There are 5 ways to turn a row about zero (a turn may also mirror it). The second row of each pair is the first, turned, with some noise. The first 45 pairs use one turn. New pairs use 2 turns, one after the other, and a turn may come again.
Some pairs, each with its turns in order after it:
[0.77,-0.79,-2.08,-3.78,1.83,-1.44,-3.98,0.35]
[-0.88,-0.03,-3.03,-2.56,1.63,-2.34,-4.28,0.19]	(4)

[1.74,3.10,-0.01,1.57,-5.96,1.53,1.83,1.31]
[4.68,0.39,-0.76,3.81,3.71,1.92,-0.03,2.29]	(1)

[0.94,0.88,-1.98,4.28,-2.95,-0.95,-3.88,-0.42]
[-1.98,0.78,-2.39,-1.79,-2.10,4.49,-1.09,-3.52]	(3)

[-0.56,-4.34,-6.16,-1.63,2.14,1.05,-1.00,0.66]
[3.07,-0.81,-5.67,0.07,1.09,-0.33,4.80,-0.83]	(2)

[0.58,3.30,1.72,-1.23,-0.22,-1.41,-0.91,0.46]
[-1.63,-0.67,1.40,0.47,-0.15,-1.53,-2.66,-1.60]	(2)

[-1.15,0.84,1.27,0.46,-2.54,2.43,-1.78,-1.17]
[-3.06,-0.01,0.74,0.21,0.63,-2.71,-0.07,-1.75]	(0)

[5.76,0.30,1.64,-0.39,1.95,2.04,0.13,0.97]
[-0.59,-2.64,-1.01,-1.12,3.01,0.92,-3.39,3.55]	(3)

[-0.01,-1.44,0.76,0.71,4.09,-2.35,-3.72,-1.09]
[4.57,-1.61,1.14,0.55,1.10,1.01,-0.58,-3.34]	(2)

[-0.54,4.44,-0.28,-0.09,-2.38,1.83,-1.26,3.34]
[-3.32,2.90,-0.42,1.96,-1.80,0.09,3.44,-2.07]	(0)

[4.58,-0.18,-0.47,2.58,2.07,0.39,3.75,1.21]
[1.33,-0.23,-1.30,-0.85,0.40,2.72,-1.11,5.94]	(3)

[0.12,-3.48,3.34,1.78,-2.10,-2.79,-0.59,2.15]
[0.50,1.56,4.42,-1.89,3.22,-0.80,1.03,-2.27]	(4)

[2.33,-0.29,-5.65,2.16,0.58,-2.34,1.33,0.57]
[-0.91,-2.15,-3.49,-1.16,0.04,4.38,-3.13,0.22]	(1)

[0.31,0.71,-0.25,-2.69,0.37,0.08,-1.31,0.11]
[0.98,-0.75,-2.05,-0.82,0.46,-0.86,-1.68,-0.02]	(4)

[1.99,-0.87,-1.45,-0.04,-3.03,-0.82,1.47,-1.22]
[-0.26,1.88,-0.43,0.25,-1.38,-2.89,2.27,-0.47]	(4)

[0.47,1.57,1.05,2.60,1.74,3.89,-0.74,-3.79]
[1.06,-1.65,0.77,0.04,-1.07,-5.98,0.91,-0.91]	(0)

[-0.46,2.04,-0.25,-2.37,1.56,1.51,3.57,0.95]
[0.32,-1.51,-0.13,-1.59,-0.61,0.04,2.91,3.63]	(1)

[0.60,-1.46,-3.62,-0.83,0.52,2.13,-0.33,-0.95]
[-0.01,-0.96,3.11,1.21,-1.21,-0.38,-0.12,2.79]	(0)

[0.53,-3.16,-4.17,-4.66,0.04,1.05,1.33,-0.72]
[-2.66,0.43,-5.36,0.62,-0.23,-2.72,-0.40,-3.29]	(4)

[0.96,1.78,0.11,-2.80,-0.08,2.33,1.74,-1.64]
[-1.12,-0.10,1.49,0.08,1.42,0.15,1.88,3.73]	(1)

[-0.02,-0.40,1.78,0.37,4.13,3.02,1.25,1.98]
[1.48,-3.76,-0.70,-1.46,0.51,-1.86,1.35,3.27]	(3)

[1.02,1.64,0.02,-1.00,0.37,1.16,-0.85,-3.43]
[-0.55,-0.55,1.18,-2.39,-1.89,-2.61,-0.10,0.17]	(0)

[0.55,2.18,1.19,0.65,0.10,-1.60,1.35,0.34]
[-1.45,-0.92,1.72,1.17,0.84,0.04,-1.25,0.53]	(2)

[-0.03,-1.69,-2.64,-1.16,1.24,5.39,-3.30,3.11]
[1.09,3.04,-2.37,0.65,-2.33,-2.11,4.89,-3.10]	(2)

[-4.09,0.18,0.96,-0.39,1.32,0.31,-1.77,0.50]
[-0.31,-2.06,-0.11,-2.49,0.92,3.32,-1.06,-0.56]	(4)

[-1.08,0.79,-4.25,-0.45,-0.28,0.71,0.94,-3.77]
[1.08,0.43,5.53,-1.27,-0.91,-1.04,-0.18,0.55]	(0)

[-1.61,-0.03,-3.62,-0.70,0.07,-0.01,0.99,-1.22]
[-0.37,-0.94,-3.97,0.48,0.38,1.12,0.22,0.49]	(2)

[-0.40,2.27,-1.59,-0.60,0.11,-1.56,1.12,4.16]
[-1.79,-2.13,-0.15,3.42,0.05,-3.08,0.72,0.74]	(2)

[-4.38,-1.99,2.50,-1.50,2.46,-0.63,2.77,-0.60]
[3.22,-1.11,3.63,1.72,-1.01,-2.54,2.90,0.79]	(3)

[0.44,-1.71,0.75,3.64,2.39,-2.21,0.07,-0.35]
[3.64,-3.00,-1.26,0.25,0.96,0.67,-0.56,-1.78]	(0)

[1.91,1.06,-0.40,2.36,-3.02,2.98,-3.63,0.88]
[0.99,-1.59,0.85,3.72,4.39,-0.26,-1.44,-1.74]	(1)

[-3.56,-3.37,1.10,-0.65,0.88,-2.13,0.26,3.01]
[0.07,-0.47,-1.33,0.25,5.11,3.40,0.68,1.08]	(0)

[-2.49,-0.77,2.90,3.46,-0.22,-0.42,-5.72,0.24]
[0.88,1.95,2.77,-4.88,2.16,3.99,-1.29,1.52]	(4)

[-0.10,-0.69,1.88,1.23,0.48,1.43,4.64,-2.37]
[-0.42,2.12,-3.33,-0.07,-0.06,-2.27,1.12,3.49]	(1)

[-2.38,-0.82,1.65,-1.85,1.24,1.06,5.62,-1.34]
[0.41,1.80,-1.22,-2.70,-1.99,-2.44,1.82,4.88]	(1)

[-0.72,-0.42,-0.87,-4.12,3.40,-0.50,-2.19,0.04]
[-3.11,-1.29,3.34,-2.60,-1.61,0.30,1.06,-0.75]	(1)

[0.01,0.62,-0.80,-0.15,-2.94,-1.02,-6.74,-0.38]
[-3.86,-0.49,-0.96,-0.50,-0.95,0.81,-2.41,-5.62]	(3)

[2.53,0.47,-3.77,5.41,1.59,-2.81,6.43,-2.77]
[5.54,4.67,-1.26,-0.36,-2.71,4.87,-0.64,4.82]	(3)

[-0.59,-0.23,-2.79,0.82,-1.41,1.95,0.37,3.92]
[3.21,-3.56,-0.29,-1.30,1.84,0.30,-1.66,0.26]	(1)

[-3.39,1.22,0.09,4.18,-1.54,0.80,-0.10,1.21]
[0.34,-0.53,-1.82,-0.78,-1.32,2.30,4.43,-1.71]	(3)

[0.42,1.89,0.77,-0.66,-1.48,-0.11,-0.34,-5.52]
[-1.19,1.32,-1.05,-2.60,1.01,2.66,-4.50,-0.92]	(2)

[-1.81,1.61,-0.06,0.28,-0.85,1.55,1.26,-1.28]
[-2.14,0.70,-1.04,0.13,-1.66,1.73,-0.77,0.30]	(2)

[0.34,0.47,-1.04,0.36,-2.40,-1.26,2.98,-0.06]
[-0.50,-0.21,0.96,0.78,-2.30,-2.00,2.30,-0.87]	(4)

[-1.99,-0.93,1.08,-0.77,2.72,3.57,-2.88,1.13]
[-2.10,-2.60,-0.89,0.73,2.05,-2.14,3.40,2.40]	(0)

[1.48,-0.10,2.49,0.00,0.40,-2.14,3.82,-0.87]
[0.28,-1.66,1.62,2.50,1.78,-2.36,2.79,0.36]	(4)

[-4.89,1.99,-1.84,-0.40,-1.58,-1.21,-1.56,1.14]
[-1.28,1.44,-1.87,1.70,-2.11,-1.57,3.01,-3.62]	(3)

New pairs, each followed by its turns in order:
[-3.73,0.67,3.60,-2.68,3.59,3.69,-2.13,-2.73]
[-4.38,5.67,-1.65,-2.90,-1.15,2.09,-0.14,-1.94]	(3) (1)

[2.22,-0.10,3.18,-2.69,1.43,0.79,-0.26,-0.77]
[1.43,-0.24,2.97,1.40,1.80,-2.28,-1.04,-1.37]	(2) (3)

[-3.71,-0.48,-0.56,1.88,1.98,1.33,0.49,1.56]
[-1.39,-0.71,1.65,4.10,1.63,0.26,0.38,1.01]	(0) (4)

[0.93,0.28,-5.45,2.54,4.84,1.50,1.20,2.42]
[3.11,3.78,-0.76,3.99,-4.89,0.85,-2.47,0.47]	(4) (2)

[1.69,-2.25,0.48,-1.72,3.31,0.99,1.33,-2.15]
[-0.21,-1.32,-4.02,2.70,1.71,0.08,1.19,-0.83]	(2) (4)

[0.50,-0.13,1.38,0.97,0.15,-2.34,-2.70,-0.94]
[2.00,2.92,-0.40,-1.50,-0.66,1.06,-0.79,0.13]	(3) (2)

[-0.03,0.50,-1.18,1.04,-2.36,-1.21,1.86,1.10]
[1.08,2.57,-0.78,1.31,-1.06,-0.48,-2.04,0.10]	(1) (4)

[-0.91,1.14,4.08,-0.87,0.25,1.98,-2.63,-0.24]
[-0.14,-0.43,0.30,-2.44,-3.94,1.11,-1.97,1.36]	(0) (1)

[2.75,3.47,1.99,-0.04,1.64,0.68,0.51,1.93]
[0.00,-0.07,-3.84,-2.24,-0.07,-1.05,-0.26,3.24]	(1) (1)

[0.14,-3.28,0.56,-0.29,-2.82,0.52,0.62,2.28]
[-1.50,-0.26,0.00,-1.49,1.83,2.69,-2.89,-1.18]	(4) (2)

[-1.13,-1.18,-3.73,-1.26,-0.29,2.28,-1.09,-0.69]
[0.04,2.20,-0.28,3.77,0.53,-1.84,-0.81,-1.71]	(3) (3)

[4.15,-3.42,0.81,-2.70,-3.97,1.18,0.76,3.76]
[2.59,1.78,0.48,-3.26,-4.03,4.45,3.74,0.09]	(2) (1)

[-4.37,-2.05,2.96,0.14,4.80,-0.23,1.56,-2.59]
[1.00,0.17,-4.40,-0.18,-1.64,0.96,-6.32,-0.41]	(3) (0)

[1.42,0.68,-1.41,-2.16,0.26,-0.79,1.87,-1.29]
[0.91,0.27,-1.38,-0.98,-1.46,1.69,-2.39,-0.65]	(4) (1)

[-1.63,-2.04,3.90,0.95,0.46,0.14,2.24,0.29]
[-0.49,-1.80,0.48,-0.17,-2.09,-4.22,0.25,1.38]	(1) (4)

[-0.60,-1.58,1.80,1.05,0.48,-1.01,0.78,-1.72]
[-0.31,-1.66,1.13,-0.55,2.29,1.43,-0.60,0.80]	(3) (3)

[-3.55,-3.14,3.64,3.65,-4.43,-2.65,1.03,-2.11]
[3.84,-1.65,2.49,-2.20,6.43,2.11,2.28,0.59]	(3) (3)

[-1.66,0.95,-0.69,2.90,-1.25,-0.09,0.53,4.36]
[-3.09,-0.14,-1.50,-0.99,1.22,-3.35,-2.29,-1.72]	(4) (0)

[-3.54,3.30,-2.11,-0.04,0.78,1.92,2.55,1.45]
[0.27,-0.80,-2.85,-1.17,-0.81,4.59,-0.16,2.87]	(3) (1)

[2.05,3.66,1.15,-0.78,-3.37,3.78,2.95,5.48]
[1.54,0.44,0.09,6.06,-1.84,0.80,5.90,-2.39]	(2) (3)

[-2.23,-1.90,1.29,-2.93,0.51,0.97,1.32,2.76]
[-1.05,0.45,2.05,3.32,2.16,-1.16,-1.84,1.83]	(1) (3)

[1.00,-1.78,1.88,-1.90,2.78,2.49,-1.15,-3.04]
[0.93,0.01,-3.62,-2.27,-2.31,-1.79,-0.66,2.84]	(4) (3)

[1.25,0.72,1.60,-0.15,2.16,3.27,-2.58,-0.14]
[-0.61,-1.97,-0.29,2.46,-3.28,-0.56,2.11,0.79]	(4) (0)

[0.31,-2.01,0.55,-1.41,-5.48,2.36,2.73,0.43]
[-2.52,4.51,-0.59,-0.06,0.67,4.05,2.39,0.65]	(2) (0)

[2.81,-3.83,-0.04,0.76,-1.42,0.82,-2.96,-0.44]
[-3.01,-1.32,-0.31,2.28,0.98,0.02,-2.22,-3.66]	(4) (2)

[2.68,-3.60,-1.54,-2.40,2.02,-2.21,-0.50,0.08]
[2.26,0.54,1.83,1.22,-3.09,-3.49,-2.46,0.07]	(3) (2)

[3.84,-0.16,2.57,1.00,2.71,2.51,-1.77,3.54]
[2.04,2.81,1.79,0.48,0.88,1.70,-3.50,4.73]	(4) (4)

[2.00,0.98,1.91,-1.09,0.60,-2.28,1.45,-0.40]
[-1.27,0.93,-2.79,-0.71,0.98,-2.14,-0.55,-1.16]	(0) (2)

[-0.79,0.10,-2.97,-1.15,1.57,0.55,0.26,0.95]
[2.31,0.19,-1.62,-0.65,1.35,-0.94,2.04,0.41]	(0) (1)

[1.47,-3.06,0.38,0.53,-2.17,0.90,-1.72,1.25]
[1.40,-1.94,-1.18,0.34,-0.79,-0.69,-0.06,3.74]	(4) (4)

[-0.94,-0.11,-1.66,-3.81,-0.69,-1.99,-2.19,1.69]
[1.61,-1.34,-1.76,0.84,-0.96,3.35,-0.02,-3.18]	(0) (4)

[0.07,-1.84,-2.01,1.48,0.21,0.34,-1.67,-0.43]
[0.22,-0.01,-1.97,0.54,0.57,-1.73,1.12,-2.05]	(4) (3)

[-1.51,2.98,0.49,-2.50,1.05,3.26,-0.38,-0.12]
[0.78,1.58,-0.28,4.24,-0.13,-0.43,2.36,1.49]	(0) (3)

[1.72,0.79,1.08,1.89,1.34,1.46,-4.22,0.21]
[0.91,-0.13,-0.81,-2.74,-2.62,-2.77,-0.26,-2.64]	(2) (0)

[-1.99,-0.41,1.59,3.70,-1.21,-3.68,-0.05,1.08]
[-1.72,1.57,-3.69,1.53,1.19,1.39,0.68,3.21]	(0) (4)

[0.04,6.29,-0.57,-0.38,-1.45,-1.58,0.15,1.89]
[2.58,3.89,1.17,-1.05,3.26,1.35,-1.06,-2.96]	(4) (1)

[-2.09,-0.62,0.05,4.00,-1.30,-1.94,-0.39,-2.44]
[1.50,3.21,-1.38,2.61,0.98,-0.87,-3.01,0.27]	(1) (2)

[-3.88,-2.29,1.57,2.81,2.40,3.55,2.17,-1.03]
[3.75,1.89,-1.24,3.12,-2.95,1.86,2.76,-2.71]	(2) (4)

[0.67,0.25,-0.07,1.58,-0.32,-2.45,-0.38,-0.10]
[-0.09,1.56,-1.11,-0.27,-1.83,1.00,0.52,1.08]	(1) (4)

[-0.38,0.13,1.63,-2.60,1.19,-0.32,-3.80,1.04]
[4.33,-1.14,-0.59,-0.48,-0.15,1.47,-1.61,0.94]	(3) (2)

[-0.26,-1.02,1.48,1.63,-3.80,-0.71,-3.48,-1.75]
[-0.06,-0.07,2.10,-0.92,0.55,2.32,4.35,2.61]	(4) (1)

[-1.82,4.78,0.22,-1.14,0.59,2.45,-0.87,-2.56]
[2.66,2.38,-0.78,-0.51,-1.76,-0.10,-5.07,1.17]	(3) (3)

[3.03,3.36,-0.38,0.38,-4.18,-2.12,-1.26,1.99]
[2.47,-2.05,-1.64,-4.87,2.39,1.57,-0.39,1.94]	(1) (3)

[0.10,0.78,-1.59,-1.46,-1.08,-0.42,0.87,-2.69]
[-1.46,-0.66,0.38,2.56,-0.60,1.43,1.77,-0.36]	(3) (1)

[0.41,2.01,-0.60,-4.11,-0.02,-2.38,0.21,1.11]
[2.03,0.01,0.58,4.30,0.78,1.06,-2.10,0.38]	(3) (2)

[3.26,-0.87,-2.28,3.18,3.47,0.19,-0.81,2.35]
[0.82,-0.79,0.16,4.89,-0.92,-0.06,-4.36,-0.64]	(0) (0)

[2.01,0.93,-1.78,-1.71,3.00,-2.62,4.39,2.65]
[-1.27,2.93,-0.72,3.64,-5.33,-1.42,0.44,0.44]	(0) (0)

[-0.61,-1.82,2.17,-0.93,-4.16,0.32,-1.41,2.58]
[2.36,-1.11,2.42,-2.16,-0.62,-3.97,-0.15,-1.09]	(2) (4)

[2.75,1.47,0.61,-0.57,4.67,1.66,-2.01,-1.00]
[2.09,-0.46,1.10,-3.66,0.24,-4.24,-0.74,0.45]	(2) (0)

[1.17,2.42,0.30,2.28,-1.36,1.06,1.86,1.97]
[-1.20,1.76,-0.57,1.56,2.00,1.70,-2.73,1.31]	(0) (2)

[0.75,-1.35,-3.40,0.43,-2.19,-1.40,2.79,1.62]
[2.31,-2.42,1.33,0.35,-3.79,1.52,-0.61,-0.83]	(3) (4)

[0.10,-2.53,2.48,0.46,-3.16,-0.19,-0.48,-2.87]
[2.60,1.37,-1.08,2.01,1.91,-1.66,-0.34,2.85]	(4) (3)

[-4.05,-3.52,-0.54,-1.38,-1.35,-3.73,-1.37,0.20]
[2.22,1.23,3.37,1.42,0.19,-5.10,-0.52,-1.23]	(4) (3)

